Each new row is followed by its nearest point in the smallest flat space through zero that holds the last named rows.

k_366 (4 x 15):
[[  2 -17   7 -19  -1  13  -1  33  11 -25   7  29   3   4 -23]
 [ -9 -32  11   1  26  -8  13   2  -7 -11  28  -6  49   0  -6]
 [ -7  -4 -11  10  -5  -3   5  10 -31  17   2  11   5  -2 -19]
 [ -3  -3  -2  33  28 -16  -8  15   4 -19  12   8  -5 -51  10]]
New rows:
[ -6 -30  25 -26   7  18  -3  12   4  15   9   8  -9  -1  13] => [  1  -8   6 -12   1   6   1   7   9 -11   4   5   7   8  -5]
[-17  -6  24 -16  -5  16   1  16 -33 -20 -19 -15  -1  20   1] => [  0  -5   2 -14  -8   7   4   3  -3   2   0   4   7  17 -10]
[  6  11 -14 -16   4  10  -2   2 -27  18  -4   8  11 -15  38] => [ -2   5  -5   9  -1  -5   1  -7 -10  11  -3  -5  -2  -3   3]
[ -5  22  32 -20 -11 -10  -2 -19  11  14  46 -31  22   8  -8] => [ -1  -7   9 -10   5  -1   8 -21   5   3   6 -22  23  19  10]
[ 13  -1   9   8   5  27 -16   9  -3  14   6  10  -1   3 -16] => [  0  -2  -2  -3  -5   4   0  10  -5   0  -1  10  -3   2 -10]

k_933, 4 rows:
[[ -1 -14   4   7  13  38 -12  12 -35  -1  16  -2 -13  -8 -12]
 [ -6  23  10  -8  38   1  -8 -10 -18  11  15   9   4  25 -14]
 [ 13  11   7  -3  -4  -4  -7  25  12   5   9   2  34  18 -26]
 [  4  18 -14 -16 -12 -29 -12 -24  -5   6  -8 -13  16  28 -22]]
New rows:
[  3   0   1   0  16  -9  -7  -9 -24   8  -3   5   7  -4  10] => [ -5   5   0  -2  11   1  -2 -10 -10   2   2   1  -6   5   0]
[ -2  -2  12   6  18  32   4  11   1  12  13 -24 -12   7  -8] => [ -1  -3   8   4  15  21  -4  12 -14   1  12   4  -3  -2  -6]
[ -5   0 -12  -5 -22 -19  -4  11  10   7 -15  -8 -10   4   2] => [  3  -3  -9  -2 -20 -13   1  -5  10  -3 -10  -7   4  -1   1]

k_9 (4 x 15):
[[ 17  32  33   0 -15 -33 -27  29  22 -11  30   7  31 -22 -14]
 [  3  -8  -5 -38  -6 -47  22  12 -15 -10  16  29  10  17 -10]
 [ 15  11   0  -6 -15  20  -5  -7 -34 -45   4   3 -36  15   1]
 [-20  16 -29  -6 -21 -18  30 -17 -17  -5  24  16   5  -4 -14]]
New rows:
[-14  12 -17 -19  -2   5  10 -13  -9 -26 -19  -5  27  26 -10] => [ -4  -2 -12  -7  -4  -3  13  -7 -13  -6   3   7  -6   7  -2]
[  8  -3   5  11 -10  -4   2  -3 -13  34  16  16  -2 -19  15] => [-6  3 -4  4 -1 -4  3 -2  6  8  3  0  8 -6 -2]
[  4  -9  17 -10 -24 -16  -1 -26  -4 -10   1 -17 -10  20   1] => [  5  -1   0  -8  -3  -1   1   1 -10 -12   1   4  -8   8   0]
[ -9  -7 -18 -36   0  -3   7  26  20   9  20  13  28  -3 -15] => [ -5  -4  -2 -13   1 -30  11   8   8  12   9  12  21  -1  -7]
[  6 -14 -13  13 -16  -6  19  15   0 -24  20 -13 -24  -7 -25] => [  0  10  -5  -2 -11   0   4  -5 -12 -14   9   5  -7   1  -4]
[ 12  14  32  -7   4   7 -18  34  41   7   8  28   3  13  20] => [ 19  -1  30  -3   7 -11 -24  24  18   0  -1  -2  12  -3   2]

k_697, 4 rows:
[[ 11   7  -7  22  13   4 -24 -22   4  -2  14  31 -28  -9  15]
 [ 18 -13 -21  12 -21 -20  -8 -15  13  -9 -12   9 -20   4  11]
 [ -7 -10  27   3   6 -12   9  33  24 -12   2  20  -2  18  17]
 [ 17   4  24   3  10  12  38  -7 -18  11  34  -7   0 -11   2]]
New rows:
[ 15  15 -17  15   7   9 -30  20  -1  10  13 -19 -39   8 -15] => [  0   6 -10   6   5   5 -17 -12  -2   1   1   8  -7  -6   0]
[ 18  14  11  14  12 -36  -2 -13 -11 -17   7  19  10  -8 -12] => [  8   0   2   8   2   0   1  -7   1   0   8   8 -10  -3   6]
[ -9 -16 -38 -14  11 -11 -11  -3  -5  11 -26 -18 -17  33 -18] => [ -7  -3 -24  -7 -16  -7 -17  -4   2  -3 -26 -12   6   3 -10]
[-12 -25  -8 -31  12  14  -8   3   0   8 -21  10 -12  -6   2] => [-10   2  -5  -4   2   1 -14   4   3  -2 -10   1   4   2  -4]

k_462, 4 rows:
[[ 19 -17 -45 -22  -8 -15   5 -36   3 -24 -23  21   7  -1 -10]
 [ 11 -25 -19 -13 -34   0   1  21 -12  -7   3   6  21  -6   7]
 [-21   1 -19  -9 -21  13   7   1   3  -1 -17  14 -27  26  -4]
 [ -3   3 -14 -11   7  37  11  31   6 -15 -14   9  11   8  -3]]
New rows:
[-19 -19 -19 -11  -7  17  -3 -18  -8  14  16  17 -24  23  15] => [-15  -2 -11  -4 -22  -1   2  -5  -1   4  -8   8 -22  17  -1]
[ 20 -14 -15  -1 -13 -13 -14  22 -22  26  17 -14  -6 -18  23] => [  6 -16   7   2 -26 -14  -7  13 -14   9  18  -7  12 -11  10]
[-23  -2 -16  14  -8  -8 -24  19  -1 -16 -18   0  13 -20  -2] => [ 3 -6 -5 -4 -7  4  1  9 -3 -3  0  2  8 -2  2]
[ -5 -22 -21  22 -20   3 -15   9  14  -2 -26 -24  -6   1 -25] => [ -4  -5 -10  -5 -14   2   2   2  -2  -2  -5   6  -5   6   0]
[-11  12  -7   6   9   4 -21  -8   4  12 -19 -18 -10  -9   2] => [ -5   9   6   4  10  -1   0  -9   4   3  -2  -2 -10   4  -3]

k_30:
[[  5   9 -11  12  -2  -8   4  22  19  19  -4  -4 -13   3  -9]
 [ 12   8   4 -11   9 -13 -26  14  41   1 -18 -22  10  -7 -37]
 [ -8 -20 -15  -9 -22  -1 -26  36  16  29  -6   3  31   8 -44]
 [ 25  -7 -18 -28  -6   9 -30  34  40  11  -3 -22  -3   4 -17]]
New rows:
[ 19  -9 -38  31  -7 -13  -7 -37 -14 -17  10  24   5 -38 -38] => [-13   1   9   9   2  -8   2 -10  -9  -2  -5   7  13  -3 -11]
[ -9  -8  -6  -6  20 -22  -9   0  -1   0   3  -5 -11   4   2] => [ 2  3  2  0  3 -2  0 -1  4 -2 -2 -3 -2 -2 -1]
[  1  -2  -3 -30   0   1 -23  -3  12   7  -1   1  -4  19  -5] => [  9  -8  -4 -18  -3   8 -16   7  10  -2   1  -8   5   1  -5]

k_40, 4 rows:
[[ 34 -18 -33  33  -8  20  38   7  -2 -25  15   5 -16 -11  -8]
 [ 19 -12  34  14   5  29  35  38  15   1   0   5 -12   9   2]
 [-19 -19   4  50  -2   3   6   4  26  -4   5  -4 -17  12   1]
 [ -4 -27   3  36   0  -1  20  12  48 -11  27  -5   4   3 -28]]
New rows:
[ -6  17  12 -24  13  -4 -12   1  11  17   0  -6 -21   8  21] => [-11   9  19 -13   4  -1 -12   2  -5  12 -12   0   1   7  11]
[ 12 -23  17  11   7 -18   2  12 -18  -2 -24 -11  17   8  -8] => [ 1  0  9 -1  2  3  3  6  2  3 -2  1  0  2  1]
[ 14   7  25 -18  20 -11   1  15 -15 -15   8  -6  19  10   2] => [  9   6  16 -25   5   3   3  10  -1   6  -1   2  11  -1  -4]

k_122, 4 rows:
[[ -6  32  16  15   3 -19  12   9  -8  16   0   6   2   8 -12]
 [-17  27  20  -1 -13 -21 -30   0   6 -15  23   4   4 -18 -10]
 [ 22  15  10  -2 -26   2  -8  14  18  -9  23   2   1  -5  -8]
 [-27  12  13  -9   1 -20 -13 -24  18  -7  -6  22 -22  -6  11]]
New rows:
[ -2   2  -6  14 -14  -5 -27  15  23  18 -22  16  22  15   9] => [ 2  6  3  0 -3 -2  2  1  5  1  1  4 -3  2  0]
[-20  -7  -4 -13  13 -26   9 -11   4   3 -22   6 -25   6 -14] => [-20   1   2  -1  13 -11   6 -17   1   6 -17  12 -14   5   9]
[  2 -13  13  -9  10 -25  -3 -23 -17  -6  -2  10  -9   9 -25] => [-15   3   3   1   8  -8  -3  -8  -4   1  -5   3  -3  -1   2]
[-18  10   3 -15  46  14   8  -3  15   2  -1  18 -17  -5   5] => [-15  -1   1  -3  10  -7   4 -15   4   4 -14  11 -13   4   9]
[  2 -11  19  17  -8   7 -12 -34   8 -11   1 -18  -3  -4 -10] => [ -4  -5  -1  -6  -3   0 -12  -5   4  -9   4   0   0  -7   2]

k_927 (4 x 15):
[[  8   4 -23  18 -18  21 -13 -26 -32  19  15 -18   7   9   3]
 [ -8  23 -18  -6  14  40  -8 -33  10  31 -13  23 -12   1  43]
 [ -2   6 -21 -10  -6   3   2 -23 -13 -12   7 -30 -26  10  26]
 [ 23 -22 -13   5   8  -5  -2 -20 -14   7  -6 -16 -16   3  28]]
New rows:
[ 14 -26  14 -16 -17  19 -11 -22   5 -15 -25  20  -8 -13 -11] => [ 6 -7  4  1  8 -2  0  1  5  6 -7  8  0 -3  5]
[ 21 -10  14  -8  -4 -16 -13  24 -10 -22 -14 -13  10  25  -8] => [  9 -17   8   2  -2 -22   4  13  -4 -14   2 -12   1  -1 -13]
[-17  23  23 -14   2   6   3  17 -14   1 -16 -10   5 -25  11] => [-12  11   4  -8   1   3   3   5  10  -5  -1   6  -1  -1  -2]

k_328 (4 x 15):
[[ 41 -32  20  15 -29   6  18  -4 -13   5   5  13  -7 -21  -9]
 [  8  -9  27 -11 -16 -14 -33  33  -2  -8  12   6   5  -1  24]
 [  0   5  -8  25 -10  11  46 -28  -5  -1 -34  -8  -1  -7 -11]
 [ -7  -7  -7   2 -32   7  -8 -12 -21  -2 -13  26   1  15 -19]]
New rows:
[-35 -13 -13  18  -9  -3  -5  -3   1  -1  -1   0  -7   0  38] => [-13  10   2   0  -4  -4  -4   5   0  -7 -12  -4   5   6   9]
[ 14 -10   0   1  -9  10   1   2  12   0   1 -23 -11 -25 -15] => [ 16  -8   5   6   3   2  13  -2   3   4   6  -4  -4 -12  -1]
[ 10   3  -3   8 -38  -2  -6 -10  -5  -7   9   2 -14  -1 -30] => [  7 -12  -1   3 -20   6   0  -9 -13   2  -2  17  -2   3 -15]

k_844:
[[-12   9  14  -2  15  19 -25   8  -8 -18  -4  -4   2  14 -14]
 [-44  22 -24 -12  23  12   8  11 -22 -19  -3  20   6  10  32]
 [  0   6  46  27   9  -5  -7   8  10 -16 -35 -15  36   1  15]
 [  2   5   5  17   2  42  11  32  45 -17 -10   9  29 -17  11]]
New rows:
[ -9 -20  -1  -9  15  13  12  21   0   5  10  -4  -8  18  12] => [ -8   4 -10  -5   4   9   2   5   0  -4   4   6  -2   1   3]
[ -4  12   9  27   0  17 -11  -6 -24  -1  41 -11   3 -12  11] => [-4  2  1 -2  4  4 -6  1 -4 -4  1  0 -2  4 -3]
[ 15 -13   5 -18 -12   7  -5  18   6  13  22  13  -5 -10  -3] => [ 11  -7 -10  -3  -8  10   2   2  12   6  12   3  -9  -6 -12]
[-26   0  30 -13 -29  18 -11   0 -17 -14 -23  -1 -36 -21   2] => [ -5   3   6  -2   6   3 -12   0  -8  -6  -1  -3  -2   8  -7]
[ 12   5 -40   3 -22  -2 -28 -32  10   2   1 -28   8  14   5] => [ 7 -5 -3 -4 -6 -7 -1 -7 -3  8  6 -2 -9  0 -8]

k_76:
[[ -6   7  16 -12 -15  11   9  11 -22  -4  -7 -18 -16  37  30]
 [-20  15  -1 -30  -8  15 -30  11  26  -9  47   9  15 -16   3]
 [ 14   8  -9 -15 -17   3  21  33   6   6  -5  21  -9   1  -5]
 [-16   6 -14  25 -14   6  19   9 -13 -12 -10  28  -3  -1  26]]
New rows:
[  4  -8  21 -14   1  -7   5 -13  10  12  30  -1 -25  21 -27] => [ 12  -1  10 -21   4  -2  -8   2   6   8   5 -17  -2   6 -13]
[ -1 -29  -1  -4   1   1  -3 -16 -15  15   3  -3 -30  -9  -5] => [ 5 -5  4  4  7 -5  0 -8 -3  3 -7 -9 -1  3 -5]
[ 21   5  26  12  17  21 -33  -1  11  20 -17   0  -9   1 -20] => [ 12  -7   6  -6  11  -7  -6  -8   5   8  -2 -14   1  -1 -17]
[-40   9  23  24 -15  -6 -27   4 -19  10  -2 -11 -37 -13 -10] => [-12   0   4   8   2   3  -6 -11  -8  -6   2  -7   1   5  13]

k_115, 4 rows:
[[  4  24 -28  18  29 -33 -19  15 -30 -11 -24  11 -13 -16 -13]
 [ 10  27 -21  15  12 -19  -2  35 -19  -8  -7  35 -21 -25 -10]
 [ 14   3   6  -4  19 -17 -25 -20 -28   2 -23  24   5 -12 -28]
 [ 23  -3 -36 -10  39 -45  -1  27 -36 -22 -18   3 -15  -1 -13]]
New rows:
[ -8  -8  -8   1  -4  22  -6   3   6  -6  -2 -17  -4  14  21] => [-10  -3  -3   3  -4   5   5   0  11  -1   5 -21   2   9  13]
[  6  -9  16  24   4  19  11 -30  -1  -4  -8 -14 -37 -30 -25] => [ -3   6   8   5  -3   4 -10 -12  -1   6  -4   7   4  -5  -5]
[-14   3   3  -6   9  -4  -5   1  -2  -4 -11   0   4  29 -18] => [ 1 -4 -1 -3  7 -6 -5 -8 -5 -1 -6 -7  4  4 -3]

k_742, 4 rows:
[[-11  -9  13   7  -7   5  -6  21 -29 -17  13 -13  21  15 -25]
 [ -4  -1  37 -11  17   9   0  -2  -8  29  14 -10  -4  19 -32]
 [ 14  14 -10 -10  13   1   2 -21  13   5  28 -10  24  10   5]
 [ -7  10 -15   5  27 -19 -12 -12  -3  -6 -13 -21   4  14   5]]
New rows:
[-18  -5  -9  -4  45 -15  -1 -29  -3  12  12  14  -1 -38  -9] => [  2   8  -2  -5  18  -6  -1 -15  11  13  -5  -5  -8   4   5]
[ 10   4  19 -22 -16   6 -12  -3  -6  16 -22 -11  21   0  -9] => [-1 -1 11 -3  2  4  1  1 -3  7  5 -1  0  4 -9]
[ 22   3  13 -17  32  -5  20 -13 -19   7  -2  25 -10   7  20] => [  4   5   4  -7  10   0   2 -12  12  17  -1   2 -10   0   3]
[  2   6 -41  19 -21  10  28  -2   9   4  23   6 -12 -28  -8] => [ 11  -1 -12  -2 -20   7   9   0  12  -7   8  16   4 -16  16]
[ 10 -24  -2  24 -11  18 -17  -9 -12 -27 -30  14  23 -20   3] => [ -5  -8 -12  11 -19  -2  -1  16  -9 -24 -10   6   3 -10   8]
[ 11   1   6 -24   9   8  10  25  15 -12  10 -10  -7  -1  -8] => [ 3 -1  7 -3 -3  6  3  1  0  4  9  2  3  1 -5]

k_398, 4 rows:
[[ 54 -21  -4 -33 -44  -4 -38   0  -8  -4   7  14 -15 -10  -3]
 [ 28 -42   8  11 -18   2  10  -1 -21 -13 -17  22   8  -2  -6]
 [ 44 -32   6 -22 -37  -9 -22  -8  42  18 -29  36  -6  18  15]
 [ 43 -29  11  -3 -13 -15  14  11 -14 -25   2   6 -18  17   1]]
New rows:
[ 20  16 -14 -18 -19 -11  23  11  -5 -20  10   2 -19 -18 -17] => [ 18   1  -1 -10  -6  -6  -4   8 -15 -14  17  -9 -14   0  -3]
[-10  14   0  22  -7 -12 -26  10 -13 -11  15 -26  -2   7   4] => [ -4  14  -4  -4   6  -1  -2   5 -11  -6  16 -14  -7  -5  -3]
[ 10  10  -2  21 -10  -6   1 -17  22 -21  -3   7  19  15 -14] => [ 1 -6  3  4  0 -1  6 -1  7  2 -9  6  2  6  3]
[-10   0  15  26 -24  12   0 -16  18 -25  20  15  23  -2  12] => [-4 -7  1  7  0  4  3 -4  0  3 -9  7  9 -3 -1]
[ 24 -19  14   9 -13   5 -10   1  21   5  26   9  23 -12 -18] => [ 13 -12  -1  -4 -14   3 -10  -4  -3   2  -6  11   3  -6  -2]

k_451 (4 x 15):
[[  6 -10  -7   4  -5  32 -11   3  11 -35  38 -10 -34  28 -19]
 [-17 -10  22 -19   3   3   8 -40   8 -25  11   7 -28  27  -2]
 [ 24   7 -12  -2 -32 -10  14  24 -18   2   4  -6 -21 -15 -12]
 [ 17   0  -1 -22  -1  -1  15   6 -10 -16  -2   2 -37  20  -9]]
New rows:
[ 27   9 -28 -23   6  11 -24   4  29 -20  -9   4   7   4 -11] => [ 10  -1 -10   1  17  14  -8  17   3  -6   0  -3  -3  14  -3]
[ -6  30  23   0   3 -20  -7   6 -21   5   8   0   6 -19  -6] => [ -1   3   2   1 -10 -12   5  -1  -5  10  -6   1   7 -14   3]
[ -1 -18  19   6 -21  16   3 -14  -5  -1 -14   0 -24   1 -33] => [ -1  -2   5  -5 -16  -1   7 -11  -2 -11  12  -1 -18   3  -6]
[-20  -8   2  21  16 -23 -22 -16 -20  12   2   6  13  18  12] => [-14  -2   7   3  13  -1  -6 -14   8   6  -6   4  18  -1   9]

k_48:
[[-12  19  -6  -5   8  26  -7   6  -9 -14   9  12   8   7   7]
 [ -9  22 -19  -8  -5  -5  -8  -4  17 -14  -8  -5 -15   9  14]
 [ 11  19  11   4 -27  25 -39   6 -15 -16  22  -6  -8  11  43]
 [ -3   8  -2 -16 -35 -16 -16 -19 -12   0 -12  -3   8  -1   9]]
New rows:
[ 24  12   0   4  21  22  20  24 -11  13 -12  -8  13  -1  -9] => [  0  -7   5   7  20  14  10  10  -3   2   8   7   5  -2 -10]
[-10   8   6 -23  16  -5 -25  -8  25  -9  25  13   2  21   1] => [ -7  14  -9  -3   4   9  -4   2   5 -10   1   2  -4   6   7]
[ 18  20  22  15   3 -13   8 -15  -4 -22 -14  23   4  22  22] => [ 0  6 -1 -1 -6  3 -8 -1 -1 -4  2 -1 -2  3  9]
[ 11 -25   8  -9   9  11   1  -2  19  13   3   6  12 -26 -17] => [  5 -17   9   6  10  -3  13   3  -3  11   1   2   7  -7 -16]
[ -4  -8   9  16 -14  25  -9  26 -18  26  13  19  14  11  -1] => [  6  -7  18   6   1  22  -6   8 -23   3  17   8  15  -2   1]
[ 13  11  13 -21 -17  19 -26  12   9 -13  11  17 -21  -9  -6] => [  2   9   2   1  -7  12 -14   3  -4  -8   9  -1  -4   5  16]

k_826 (4 x 15):
[[ 17  26  22  -5 -18  -3 -13 -24   8   0   5   8  18  10 -13]
 [ 36 -18  10  -3 -24 -27 -20 -31 -12  23   7  -1  28  25  -6]
 [ 17 -30   8  16 -14   6 -29  16  14  19  36 -36  32   2 -10]
 [  9 -18  54  -4 -18 -18  -3  -9  20  -4  19  -9   7  27  25]]
New rows:
[-13 -12  10  11 -18  -1   8  -3 -20 -38   9  28  20   2  38] => [ -4  -6  17  -5   0 -10  10  -4   3  -7  -3   5 -10  10  17]
[ 10  -1   4   1  27  -7   6   3  -6   0  24  15   5  -7 -35] => [  3   6  -8   2  -1   5  -6   0  -1   3   1  -1   6  -5 -10]
[  5  -4   2  12  11   7   3  -2   7   5  -1 -15  21   2  -8] => [ 4 -3 -1  4 -3  4 -8  4  3  5  8 -8  9 -2 -6]
